There are 3 ways to turn a row about zero (a turn may also mirror it). The second row of each pair is the first, turned, with some noise. The first 27 pairs use one turn. New pairs use 2 turns, one after the other, and a turn may come again.
In the rows, 128 means zero.
Some pairs, each with its turns in order after it:
[129 119 137 144 118 130 121 136]
[131 129 130 121 109 141 133 136]
Y

[174 125 129 185 134  69  81 119]
[162 111  73 112 188 154 102  92]
D

[145 105  59 126 121 128 124 121]
[147 116 102 164 105  80 112 131]
Y

[ 79 108 133  64 103 202 121 137]
[ 55 155 153 142  54 110 123 147]
D

[131 139 127 152 150 102 145 117]
[120 102 127 161 148 129 131 138]
X

[133 201 152 193 142 108 117 113]
[121  81  72 169 157 156 175 111]
X

[120 122  56 164 206 118 208 161]
[ 81  40 200 166 139 134  67 113]
X

[123 152 124 120 111 141 165  90]
[157 140 120 132  96 108 152 158]
D

[157 119 186 150 144 125 126 130]
[110 157 152 117 116 180 107 127]
Y

[116 117 111 119 116 135 138 145]
[126 131 145 118 103 136 114 129]
X

[130 115 137 142 139 128 134 125]
[129 118 130 114 130 143 136 123]
D

[127 145 167 124 130 124 161 157]
[ 95 135 141  85 145 138 116 135]
Y

[134 112 131 135 131 136 128 137]
[131 130 127 120 109 131 119 122]
Y

[124  96 103 165 100 129  67 101]
[142 112 123  65 141 143 166 173]
X

[116 132  54 140 146 129 119 135]
[134 122  67 153 119  91 136 122]
Y

[157 135 106 106 125 165 147 163]
[129 155 131 101 116  77 109 120]
Y

[129 143 102 169 129 150 137 122]
[134  92 143 122 141 166 134 115]
X

[116 159  86 117 103 156 132 119]
[127 164 120 160 119 113 132 170]
D

[172 156 115 117 135 198  94 127]
[155 129 108  78 157 135 116  65]
X

[162 159  83 127 108 138 122 105]
[142 142  81 166 138 116 143 154]
D

[122 110 120 208  90 122  61 134]
[144  74 106  76 110 147 194 164]
X

[ 95 131 122 134 103 148  74 125]
[105 163 107 128 112 143  80 137]
D

[204 115 137 124 127 144 141  95]
[198 127 132 132 169 105 116 115]
X

[ 91 130 135  97 135  75  76 125]
[141 155 143 140 123 123  66  74]
D

[141 162 125 165 115 135 134 123]
[136 156 111 126 139 134 130 168]
Y

[126 163 135 132 130 149 107  85]
[155 131 102 145  90 150 112 144]
D

[ 74 125 104 191  92 116  48 208]
[115 116  76 100  45 133 229 157]
Y

New pairs. What belongs after each?
[157  48  97 145 207 145 129 208]
[138 240  60 133  92  95  86 130]
Y D

[164  56 113 115 126 133 132 160]
[162 173 176 120  93 140 155 113]
D D

[137 135 138  96 108 137 124 187]
[105  92 164 118 167 128 145 133]
Y Y

[100 117 208 143 119 120 120 114]
[142 172 165 117 130 118 139  64]
Y X

[132 170 192 145 128 206 130 178]
[120  83 144  63  45 124 157  97]
D Y

[125 118 138  85 127 157 108 121]
[131 132 127 120 111 164 156 155]
D X

[132 167 128 134 159  99 165  48]
[133  77  68 129 153  93 179 151]
D D

[117 142 136 118  93 145 150 159]
[167 139 147 128 130 122 137 163]
X Y

[108 113 196 158 129 106 160  61]
[166 178 125  91  86 141 111  62]
Y Y

[133  48 151 176 155 125 126 132]
[177 108 147 117 174 108 104  67]
D Y

[118 123 130  78 150 124 102 145]
[ 92 142  90 126 127 146 118 154]
X X

[129  60 120 131  89 132 112 143]
[182 148 131 114  85 119 143 156]
Y X

[ 98 141 192 121 195 108 113  68]
[ 84 116  41 117 189 158 117 128]
X Y

[118 118  87  63 153 133 108 208]
[ 98 186  74  85 112 143 136 190]
X X

[123 195 119 122  48 124 113 178]
[102 131 125 204  62 106  81 121]
Y X

[128 107 106 104 151 139 122 115]
[151 141 122 109 116 135 138 157]
D D

[169 117 140 118 133 116 127 172]
[130 144 147 108 125 159 141  83]
D D

[138 168 125 124 201  89 100 141]
[173 180 154 132 117 172 135 169]
Y D

[126 112 136 101 143 126 183 140]
[ 95 156 118 100 144 101 138 153]
Y X

[142 105  91 123 121 131  68 112]
[ 95 123 148 131 130  80 133  80]
X Y

[ 70  74 136 130 121 135 115 147]
[110 100 165  72 158 126 148 142]
X Y

[160 131 208 150 108 172 140  75]
[116 178 116 148 178 137  48 162]
X Y

[124 131  48  92 130 116 143 104]
[122  69 131 138 144 103 133 193]
Y X

[143 119 151  62  74 154  48 132]
[109 133 199 103 168 178  83 181]
Y Y

[ 82 162 128 140  82 169 135 120]
[153 159 150 121 137 179 128  76]
X X

[ 94 137 108 116 124 129  58 125]
[128 103 123 109 153  70 146  90]
X Y

[125  69 154 119 119  88  80 110]
[127 175 115 104 187 158 118 163]
D X

[124 113 154 130 103 158 153 117]
[146 150 113 111 127  91 121 111]
Y X

[122 117 111  90 133 127 129 131]
[129 131 131 144 123 127  88 126]
X D

[139 125 134 151 110 138 130  80]
[140 111 142 143 143 107 115  87]
X X

[124 132 163 158 166 117 134 111]
[112 107  95 124 141 160  95 134]
X Y

[128  95 132 157 146 124 139 114]
[141 126 135  81 129 136 135 122]
Y X

[ 78 208 150 118  90 131 150  99]
[196 170  66  98 151 111 130 151]
X Y

[141 204 133 111 102 141 135 128]
[ 82 134 118 130  65 127 140 160]
D Y

[202 107 126 131 154 144 118 173]
[148 130  91 127 137 108 134  47]
X D

[126 108 163 123 169 128 128 113]
[101 117 125 177 136 121 136 142]
X X

[125 181 120 123 161 149  96 119]
[180 127 137 158 131 141 156 157]
Y D

[188 130 156 183 132 179 121 132]
[ 50 162 157 137 141 135 173 120]
D D

